The same things were measured in two ways. Each way mixes the same 10 hidden numbers, adds some noise and spreads widely along 5 directions of its own, which tell nothing about the thing.
In the rows, zero is written as 128.
Some things both ways: the first way, then the second way.
[ 93  83  90  72 121 165 101 138 125 156 130 109 150  75  99]
[106 188 164 110 151  93 163 128 118 175  99 193 171  96 164 154  70 121
 116  73 121 171 175 127 145]

[134 135 168 152 114 144 157 131 124 128 159 192 172 154 156]
[110 118 111 110  73 115 137 116 142 109 144 128 134 149  98 121 141 140
 130 141 118 145 124 134 107]

[ 81 135 129  86  59  67 178 144 145 148 139 146 133 125 187]
[118 146  80 115  83 139 142 122  76 145 126 122 148 142  71 127 101 137
 131 181 122 133 115 100 130]

[109 127 165 131  97  92 160 131 122 137 123 134 123 124 176]
[117 122 111  91  92 111 144 136 123 104 129 135 131 120 111 114 115 143
 122 145 137 121 139 127 107]

[103  80 100  99 122 143 144 140  92 147 103  73 147 107  94]
[110 180 125  97 107 118 149 160 157 124 109 164 131 122  97  90 115 135
  91 168 119 121 155 109 110]

[138  91 153  88 136 117 140 129  86 122  95  57  58  87  94]
[ 83 168 194 115 166  76 176 184 161 159 112 155 125  89 160 124 142 157
  46  92 122 103 176  90 121]

[157 143 130 121 104 122 159 147  68 133 134  81 134 113 107]
[ 91 143 183 135 177  95 122 152 165 175 124 143 119  97 179 138 135 141
  76  69 109 118 162 105  89]

[135 192 165 127  63 132 204 109 123 153  91  98  75 113 130]
[124 122 163 155 142 144 135 138 107 140 126 137 120 124 126 159 161 141
 109 116 121 166 107 131 146]

[ 93 135 133 146 121  59 130 131  91 162  75  81 117 129 140]
[102 191 187 129 165 120 183 162  87 211 114  98 159 152  81 159 107 141
 118 140 152 138 169 107 142]

[110  99 152  84  95 125 144 195 130 127 138 158 157 119 126]
[116  84 171 153 134 108 123 127 138 112 139 139 108  93 162 135 153 134
  81  94 109 184 145 132 126]

[182 121 196 110 112 152 127 112 114  98 134 153 169  87  60]
[114  77 189 127  98  69 114 119 190 107 161 111  98 111 175 112 205 153
  89  74 100 152 156 120  83]

[164 144 184 105 133 121 140 101  98 112 158 114  81  70 100]
[109 111 118 115 124 103 121 120 135 114 132 138 117 111 149 124 141 144
 110 118 123 103 119 115  92]

[123  78 153 116 111  82 114 117 102 126 185 129  74  65 212]
[139 114  74 111  63 153 110 137  94  97 129 136 111  96 108  99 158 145
  95 150 100 138  92  88 133]

[ 92  83 121  71 120  58  78 141 104 146 144 112  89  71 171]
[137 141 109 120  96 137 132 146  75 133 106 130 131 102 114 102 103 123
 115 125 126 138 127  83 135]

[ 50  38 173 131 121  97 170 149 117 110 154 117 163  59 184]
[156  22 111 148  81 193 108 128 103  82 130 193  80  65 180 127 183 143
  74 176 117 213  96 156 146]

[118 133 138 148 100  88 175 168  64 122 157 134  96 139 192]
[123 145 130 134 121  98 119 138 145 109 119 121 118 121 130 112 177 135
  75 130 129 106 121  64  84]

[ 90  79 119 169 126 118 115 138 115 149 178 162 207 115 221]
[124 129  94  79  68 127 131 109 128 131 136 157 153 126 104 125  90 135
 147 156 120 171 151 150 112]

[110  77  94  99 112  92  98 113  90 149 106 144 165 103 125]
[114 125 138 150  87 138 138 111 103 127 142 118 127 142  75 109 108 119
 140 130  89 198 132 146 169]

[162 148 181 114  91  94 160  75  66 111 186 106  80  57 140]
[125 117 100 110 136 139  98 108 104 147 120 141 110  82 185 129 165 150
 106 105 119  86  97  93 105]

[ 78  82  78  62 111 131 150 141 115 117 143  84 125  90  72]
[134 168 103  87 131  75 124 112 161  95 100 169 143 105 171 126 162 139
  87 140 166  75 134  74  52]

[164 145 245 142 142 162 145 147 138 132 152 154 115  93 132]
[106 121 164 112 148 131 152 140 110 164 134 142 122 101 140 147 134 162
 110 128 123 139 144 154 144]

[113 144 126  83  87  95 139 141 153 157 136 131  88 125 175]
[108 127  93  94  92 104 131 124 125 101 139 121 144 131  86 121  90 138
 131 138 128 129 140 126  98]

[ 43 100  78  82  85  96 174 124  98 152 123 106  98 110 153]
[115 139 101 115 146 115 145  92 118 111 113 186 153 102 152 152  89 122
 111 140 147 152 143 147 121]

[103  95 106  78 141 120 115 159 153 129 142 144 123 130 126]
[ 81 177 178 121 149  63 178 136 139 194 122 138 168 136 148 169 126 144
  99  88 130 129 172  94 109]

[125 129 121  45  76  98 131 119 144 159 131 125  62 118 155]
[117 118 109  92 114 122 114 127 128 116 127 139 116  88 155 102 122 137
 116  95 121 110 135 124 104]

Other things, the second way, with their names:
<660>: [123 106 120 142 122 119 138 129 102 101 120 141 124 122 127 139 129 131
 115 139 141 133 107 120 116]
<681>: [104 100 146 180 109 142 166 162  78 128 125 139 120 144  98 169 151 146
 119 121 102 160  65 123 171]
<333>: [107  94 100 117  87 128 130 161  98  94 142 135 130  93  98 136  99 142
  90 105 102 169 122 113 137]
<785>: [ 94 137 101 122 123 119 160 151 125 119 120 165 155 120 106 161 104 135
  76 144 135 159 142 116 112]
<384>: [101  74 112 159  49 131 149 138 127  83 153 130 134 153  68 128 112 115
 106 129  90 235 129 145 145]
<174>: [111 101 138  87 111 126 145 137 127 147 138 147 131 114 153 166 155 168
 130 112 138 125 120 147 109]
<224>: [115 181 127 122 114 107 146 128 112 149 121 125 143 135  82 109 114 133
 105 168 117 135 149  90 128]
<95>: [115 138 106 120 114 119 150 118 107  87 124 143 137 118 104 131 122 135
 110 133 131 144 121 130 143]
<582>: [116  76 130 153 112 148 141 136 113 129 129 158  97 105 170 142 198 155
  82 140 116 144  88 119 136]
<911>: [ 72  40 177 172  81 102 144 159 168 139 179 108 116 142 127 156 171 145
  69  71  74 224 151 131 114]
<666>: [104 169 129 118 146 114 168 162 102 143 100 157 161 114 113 153  86 129
  90 126 151 136 152  97 123]
<187>: [139 149 111 108  45 119 124 148 132  97 128 103 120 124  92  82 190 137
  92 125 104 134 116  58 111]
<987>: [123 147 131 138  93 121 150 158 125 118 117 154 139 125  98 127 136 132
  72 154 118 177 137  89 126]
<627>: [113 130 120 164  97 125 136 134 133 118 129 149 138 123 109 137 154 121
  55 136  96 211 133  90 133]
<630>: [143 158 144  92 110 110 124 146  98  96 112 113 114  98 105  82 110 138
 146  96 127  93 125 103 130]
<654>: [133 102 138 133 102 125 132 134 102 126 124 132 127 123 125 128 125 131
 123 151 139 151 128 117 111]
<197>: [106 140 149 107 111  98 149 157 155 137 127 148 132  97 146 128 153 147
  61 100 114 152 165  96 110]
<683>: [ 88 158  87  71 132  96 191 139  82 129 105 181 180 114 109 160  19 142
 146 143 159 105 148 150 133]
<376>: [137 111  88 110 162 166 111  95  62  75 119 155 115  78 128 140  85 135
 155 118 143 124  87 179 161]
<868>: [156 153 125 113  80 104 120 115 115  76 110 157 142 107 123 120 135 120
 123 100 122 168 119  97 127]
<202>: [132 159 132 126  88 129 138 161 100 123 113 140 144 127  64 113  78 118
 115 149 118 181 150 107 134]
<49>: [133 148 110 147 100 133 137 134  94 131 109 131 135 143 100 127 149 128
 108 172 137 132 101  77 114]
<924>: [127 110 134 111 136 140  95 110 138 137 137 122 102  97 168 122 182 148
 115 101 122 112 119 126  98]
<1075>: [132 153 132  78 107 101 123 114 136 159 110 126 117 119 186  98 184 152
 148 106 144  36 117  87  72]
<125>: [105 175 112  92 112  99 157 139 121 144 110 146 149 124 115 117 104 139
 117 136 132  98 148 100 110]
<1056>: [ 86 155 174 119 125  75 164 153 156 189 132 134 138 132 142 143 158 158
  82 117 111 116 161  88  97]
<864>: [ 98 149 139 142 156 104 117 105 156 128 138 131 133 105 149 146 159 131
  67  76 103 158 146 103 113]
<176>: [104 111 126 105 100  97 160 155 111 111 126 158 152 115 119 160  96 144
 113 112 134 151 132 127 118]
<72>: [125 140  93 114 124 115 122 104  91  85 125 121 135 127 105 144 129 140
 154 100 134  98  78 119 123]
<116>: [ 96 143 129 127 103  89 127 137 154 131 136 124 141 132 112 128 125 127
  99  84  94 148 142  97  99]
<214>: [121 169 120  55  99  90 142 116 158  73 127 146 132 112  99  84 100 144
 147 126 129 106 156 157 115]
<576>: [121 156 164  73 122  57 140 123 176 122 122 140 132 103 167  99 131 143
 104 117 151  98 191 110  66]
<100>: [112 161 110  74 115 117 144 130 142 129 119 123 133 127 119 103 137 146
 120 146 155  77 146 115  86]
<927>: [145 141 110 130 109 127 137 116 129  81 100 170 141 150 107 130 123 113
 134 187 168 144 111 132  94]
<999>: [ 77 122 164 113 163  86 167 140 108 155 140 126 154 118 140 201 110 160
 129  43 131 129 136 143 131]
<714>: [ 96 164 131 134 156 121 137 120 127 145 137 127 130 110 115 148 158 149
  70 116 104 147 132 105 144]
<743>: [132 169  87 148  97 148 146 102  73 124 110 146 146 150  73 125 121 119
 131 191 125 157  95 106 156]
<696>: [111  96 214 156 158  90 136 148 156 163 119 139 108 106 208 137 171 133
  84  75 134 135 159 109  85]
<397>: [101 148 133 157  99 100 169 138 113 152 120 163 174 144  96 159  83 108
  85 146 113 221 165 100 134]
<510>: [109 184 161 126 142  92 139 169 119 167 123  98 143 121  83 125 119 142
  75 132 124 119 164  53 103]
<636>: [ 97 114 132 130  98 142 157 136 126 174 141 127 144 161  95 149 126 136
 119 166 126 179 150 142 116]
<140>: [ 99 145 200 133 108  83 150 165 153 196 130 132 125 122 150 116 155 144
  81  93  89 150 172  85 113]
<244>: [149 117 127 133 122 132 111 123  96 115 107 150 107 118 137 115 135 134
 143 160 143 103  91 113 106]
<697>: [128 122 141 137 138  95 126 125 126 104 109 152 119 104 172 132 157 134
 101  98 138 110 109  96 101]
<807>: [ 55 197 140 157 138 105 183 186  95 209 126 133 189 153  35 175  29 122
  85 121  86 191 170  85 154]
<422>: [132 107 110 111 145 126 119 108  93 101 117 157 118  84 157 130 104 137
 127 126 148 114 117 142 121]
<518>: [ 99 177 113 121 125 100 164 121 144 136 123 150 176 145 100 174 133 133
  78 147 141 167 155 101 105]
<1035>: [137 119 109 117  75 106 122 124 131  65 124 146 123 112 117 105 143 130
 112 122 115 148 111 110 112]
<937>: [ 85 151 153 119 183  82 129 113 182 151 148 121 123 114 150 148 178 161
  60 119 122 105 159 111  83]
<906>: [106 112 148 114 107 118 143 142 132 131 133 147 127 114 136 131 122 140
 116 103 114 151 143 139 122]
<246>: [182 128  94  42  39  95  82 115 153  42 112 134  97  84 143  18 144 135
 140 153 144  66 136  93  53]
<805>: [147 133 131  69  73 130 126 151 143  94 119 137 103  96 119  57 136 141
 120 152 133 119 156 126 105]
<846>: [125 102 122 146 161 194 105 139 107  63 138 111  92 109  66 113 109 123
 119 128 129 162 108 179 154]
<901>: [ 92 140 145 147 180 139 129 101 128 162 156 126 118  85 138 149 168 153
  42 123  94 185 155 127 162]
<30>: [115 102 102 160 113 110 142 161 108  48 117 164 120 116  84 127 103 129
  79 165 122 144  93 101 123]
<161>: [118 138 176 139 143 112 144 110 122 177 121 136 122 124 177 140 176 142
 122 106 127 126 129 119 126]
<399>: [120 117 137 113 111 122 129 116 139 118 128 150 115 111 159 121 154 140
 125 101 122 134 125 141 113]
<849>: [138 161 130  92 124 131 144 130 117 106 112 157 133 111 107 128 134 149
 119 166 149 130 130 132 130]
<425>: [122 104 134 144 128 127 130 157 114 105 116 137 124 112 129 142 132 129
  95 107 142 142 116 103 105]
<986>: [118 143 128 121  71  86 142 132 170  93 125 140 129 140 120 104 186 138
  84 136 116 136 132  86  93]
<902>: [ 87 156 126 149  88  59 171 122 108 169 131 110 160 145 125 145 157 139
  74 106 100 142 137  39 125]
<898>: [151 167 143  84 116  89 116  76 148 140 111 146 134 119 189 118 190 141
 141 123 155  92 134 105  77]
<614>: [106 167 107 119 110 135 144 128 119 161 121 148 158 127 116 152 142 135
  92 122 117 160 135  93 127]
<424>: [102 121 157 151 113 101 158 133 138 133 124 164 138 145 136 147 126 127
 118 121 113 163 127 132 120]
<5>: [112 166 153 133  88 115 146 147 103 142 132 117 135 133  69 104 105 129
 125 103  77 175 138 108 168]
<346>: [115 155 159  94 123  89 134 125 123 199 132 116 139  96 166 130 154 156
  92 109 123 121 173  77 102]
<69>: [104  89 102 141  88 159 140 165  98 128 132 130 123 135  90 132 108 134
 115 141 110 152 103 121 128]
<189>: [138 192  97  48 125 124 123 119 132 112 102 167 127  97 124  90 111 150
 143 166 147  59 132 128  98]
<306>: [127 130 116 102 107 138 123 140 125 118 114 134 109 119 130  92 145 141
 130 133 133  80 111 116  99]
<594>: [102 148 147 141 128 114 156 143  97 156 128 120 133 123 108 139 143 150
  91 128 110 139 128  92 150]
<703>: [130  82 167 166 134 153 111 172  92 162 116 140  93  71 184 135 176 143
  69  76 102 158 108  80 135]
<500>: [ 66 130 210 145 146  41 184 148 191 169 137 160 152 115 187 175 158 146
  37  63 112 184 201 105 104]
<82>: [144 116 112 136 113 179 115 133  83 125 113 134 107 125 118 124 158 136
 138 153 134 117  73 120 128]
<27>: [111 126 131 154  85 124 134 139 130 102 147 125 131 130  66 117 120 124
  84 130  80 220 142 117 151]
<935>: [120  83 123 177 134 150 106 106 139 107 136 128  95 129 140 115 168 119
  94 142 116 155 108 131 107]
<551>: [ 68 183 156 146 128  69 191 150 128 181 121 140 167 158 100 147  95 131
  97 122 104 139 159  91 133]
<832>: [104 203 153  61  92  72 177 147 152 176 124 132 173 137 102 137 133 157
 104 135 136 131 191  94  99]
<364>: [112 162 167  63  92  47 153 158 168 126 130  92 136 124 124  92 150 155
 108  94 146  74 183  77  66]
<432>: [109 154 142  88 131  75 137 122 164  91 139 103 132 143  81  94  95 136
 132 149 154  96 174 140  77]
<966>: [125 117 129 158  90 121 133 133 136 109 123 144 135 143 118 140 162 120
  90 136 121 182 121  99 107]
<1007>: [124  94 146 139  97 122 127 133 130  90 142 104 108 127  99 100 133 126
 107 131 125 167 145 134 117]
<574>: [115 123 157 122  83  82 158 147 151  93 128 131 122 116 139 110 183 145
  77 101 118 147 140  94 118]
<516>: [133 175 152  66 108 118 121 132 167 147 127 124 122  96 132  76 153 144
  91 137 131 134 199 113  98]
<631>: [105 138 157 155 175 127 136 102  96 177 128 140 127 106 171 176 170 149
  98  96 115 140 109 116 149]
<134>: [123 184  83  75 129 124 129 130 126 147 100 135 137 133 115 102 128 146
 124 194 168  34 123  84  59]
<916>: [110 134 110 124 105 158 143 141  76 169 129 127 152 136  86 155  91 134
 134 138 118 170 126 127 143]
<443>: [112 154 118 155  48 111 161 149 101 141 134 134 157 154  61 148 157 137
  82 148  78 208 115  63 156]
<996>: [130 129 136 123 104  96 135 150 123 114 106 150 131 118 141 125 132 132
 106 132 143 119 127  84  88]
<1022>: [107 171 154 138 174  76 158 113 117 117 119 136 157 133 118 182 130 139
 109 104 151 129 129 112 123]
<97>: [154 132 148 110 134 140 120 121 110 128 115 102 110 121 146 123 199 146
 123 139 176  91 117 100  94]
<913>: [139 180 161  97  43  65 152 165 145 150 110 122 145 142 102  77 142 133
 107 151 118 121 170  43  82]
<298>: [127 141 144 123 155 140 145 133  73 181 102 173 122  92 170 147 128 154
 126 142 131 105 106 121 149]
<664>: [ 91  62 147 155 103  98 134 136 165 105 161 124 125 138 127 156 149 136
  75 116 116 192 149 134  89]
<408>: [ 69 148 135 158 145 112 168 142 113 164 130 121 146 150  97 151 109 131
 103 113 111 138 132 111 134]
<979>: [115 133  83 104 119 129 146 157  70 107 102 142 146 114  94 122  42 122
 136 134 152 105 123 112 118]
<345>: [ 86 137 173 144 150  72 150 112 132 182 141 127 157 135 161 198 154 148
 109  58 115 153 140 107 113]
<496>: [106 154 150 105 129  94 154 128 152 147 130 113 141 140 120 137 164 149
  96 138 148 116 161 105  89]
<698>: [123 156  75 109 111 135 124 123  69 139 116 126 149 131  85 138  97 139
 140 164 135 102  97  92 118]
<318>: [124  97 154 101  81 117 139 154 179 105 128 143  90 112 157  74 183 147
  89 149 130 118 154 130  85]
<190>: [105 127 149 118  90 114 141 139 121 130 148 102 122 143  76 104 114 145
 143 124 100 143 139 137 135]
<93>: [131 155 158 123 136 121 116 137 131 137 126 132 108  95 125 108 158 148
  81 135 108 137 142 100 128]
<533>: [109 121 125 149 111 123 130 106 110 139 133 134 130 137 127 142 138 128
 128 108  98 160 106 125 138]
<1073>: [ 86 101 129  88  59 143 155 182 145 155 161  78 135 145  64 105 103 140
 110 119 116 172 191 137 106]
<1146>: [ 98 124 177 127 139 145 148 145 149 136 150 106 121 125  98 137 148 143
  93 105 122 187 170 164 140]
<839>: [ 93 150 144 127 109  77 182 137 115 155 113 168 164 146 135 167 105 137
 124 114 124 140 132 113 126]

Some of these things the first way, each followed by its name:
[ 93 126 109  90  60  87 204 144 108 111 102 110 131 125 126]  <697>
[131  98 142 141 148  92 114  75  48 122 139  76 109  62 125]  <125>
[155 120 138 115 125 167 109 107 131 168 116 146  64 117 164]  <214>
[119  85 150 126 118  49 123 157  82 113 159  90 106  75 203]  <703>
[163 147 226 117 100 158 146 145  51 160 205 176  29 106 154]  <901>
[ 79 140 114 117 166 161 147 128 128 151 115  90  86  85  97]  <927>
[ 78  98 118 112 130  83 127 134  73 137 118  54 107  92 116]  <666>
[123 167 180 133  67 130 233 164 115 105 109 123 224 100  82]  <244>
[151 148 184  90 106 173 153 104 133 131 129 157 136 113  76]  <399>
[ 95  95 120 132 132  89 128 128  91 132 122 121 138 146 127]  <496>
[130 113 120  93  87 132 177 181  98 125 150 140 147 167  97]  <937>
[ 90 105 137  96  61  36 177 119  80  97 166 179 121 123 188]  <902>
[130 151 172  84 145 143  86 148 179 165 173 148  85  94 146]  <916>
[167 144 188 112  97 151 140 114  98 125 157 141 171 113  63]  <924>
[104  89 173  82 127 111 176 126 149  98 142 133 104  98 127]  <582>
[144 160 198 129  74 140 189 110 111 133 111 126 177 116  94]  <906>
[118 169 176 108  78 172 188 131 155 170  99 119  64 111 132]  <849>
[ 91 142 111  93 108 116 155 100 113 147 112  86  77  91 110]  <966>
[120 135 150  98 115 115 125  69 109 147 111 108  90  84  99]  <384>
[143 122 181 124 155  94 116  94  93 112 140  72 137  64  84]  <69>
[156 131 146  92 124 109 126  51 117 115 129 120 119  85  88]  <1075>
[ 99 105 158 156 138  67 132 128  83 117 131  94 158  60 150]  <654>
[140 151 199 200 171 121 159 153  52 117 199 138 145 121 174]  <134>
[115 107 109 125 113 105 153  56  72 129 111  90  60  87 141]  <986>
[125 125 181 132 102 141 154 133  78 129 120 136 180 105  91]  <576>
[ 94 112 111 150 115 117 162 212 118 120 144 170 129 172 184]  <1022>
[128 127 182  72 148  99  97 131 103 119 136  66 121  48  45]  <979>
[ 97  69 128  88 103  98 131 136 132 122 109 156 105 143 158]  <574>
[133 152 133 126  94 108 166 110 107 134 153 167  99 126 187]  <533>
[116 139 138  63 145 121 133 164 157 137 114 123  87 119 109]  <696>
[125  88 113 131 132  72 127  93  75 119 116  89 143 108 137]  <306>
[107 151 155 140  95  66 154  89  86 142  89  98  97 121 130]  <97>
[128 134 104 107  60 118 158 131  50 151 155 136  99 147 134]  <864>
[159 167 163  99  64 138 170 132 133 111 141 161 144 134  85]  <72>
[ 69 105 135 121 136 121 133 155  88 139 157 116 149  73 134]  <397>
[138 186 129 108  94  99 150 133  87 174 128  46  48  80 144]  <807>
[150 152 188  93 157 144 103  85 117 151 144 125  48 103  88]  <100>
[129 118 185 168 159 147 160 125 108  87 162 151 179  89 127]  <839>
[143 112 113  64  75  98 106 154 145 150  85 120 108 109 138]  <630>
[127  97 151 113 112 111 120  88  71 135 129  67  92  66 114]  <197>
[ 85 125 101 125  16 128 189 141 106 149 109 144 169 123 174]  <868>
[117  94 131 123 103 105 162 152  91 103 165 158 161 126 138]  <631>
[ 86 111  87  96  97 117 193 122 139 118  79 103 179 122  96]  <424>
[154 166 174 106  79 126 176 113 116 147 109 117 112  93 139]  <140>
[100 125 111 106  93  99 193 155 105 122 115 147 150 156 148]  <551>
[113 130 125  91 124 105 137 131 152 141 127 114  86 113 146]  <82>
[141 135 147  85 108 195 149 161 163 163 147 141 109 116 135]  <189>
[ 97 110 101 113 127  79 154 141  58 130 139 132 129 145 129]  <935>
[155 148 166  80 105 157 132 148 115 158 177 158  11 120 146]  <714>
[112 106 127  69  46  56 147 111 120 132 109  54  99  71 137]  <333>
[ 72 129 133 104  71 100 204 182 124 123 124 146 199 146 122]  <49>
[133 149 138 120  66  52 172  60 108 134  88  82  92 120 155]  <911>
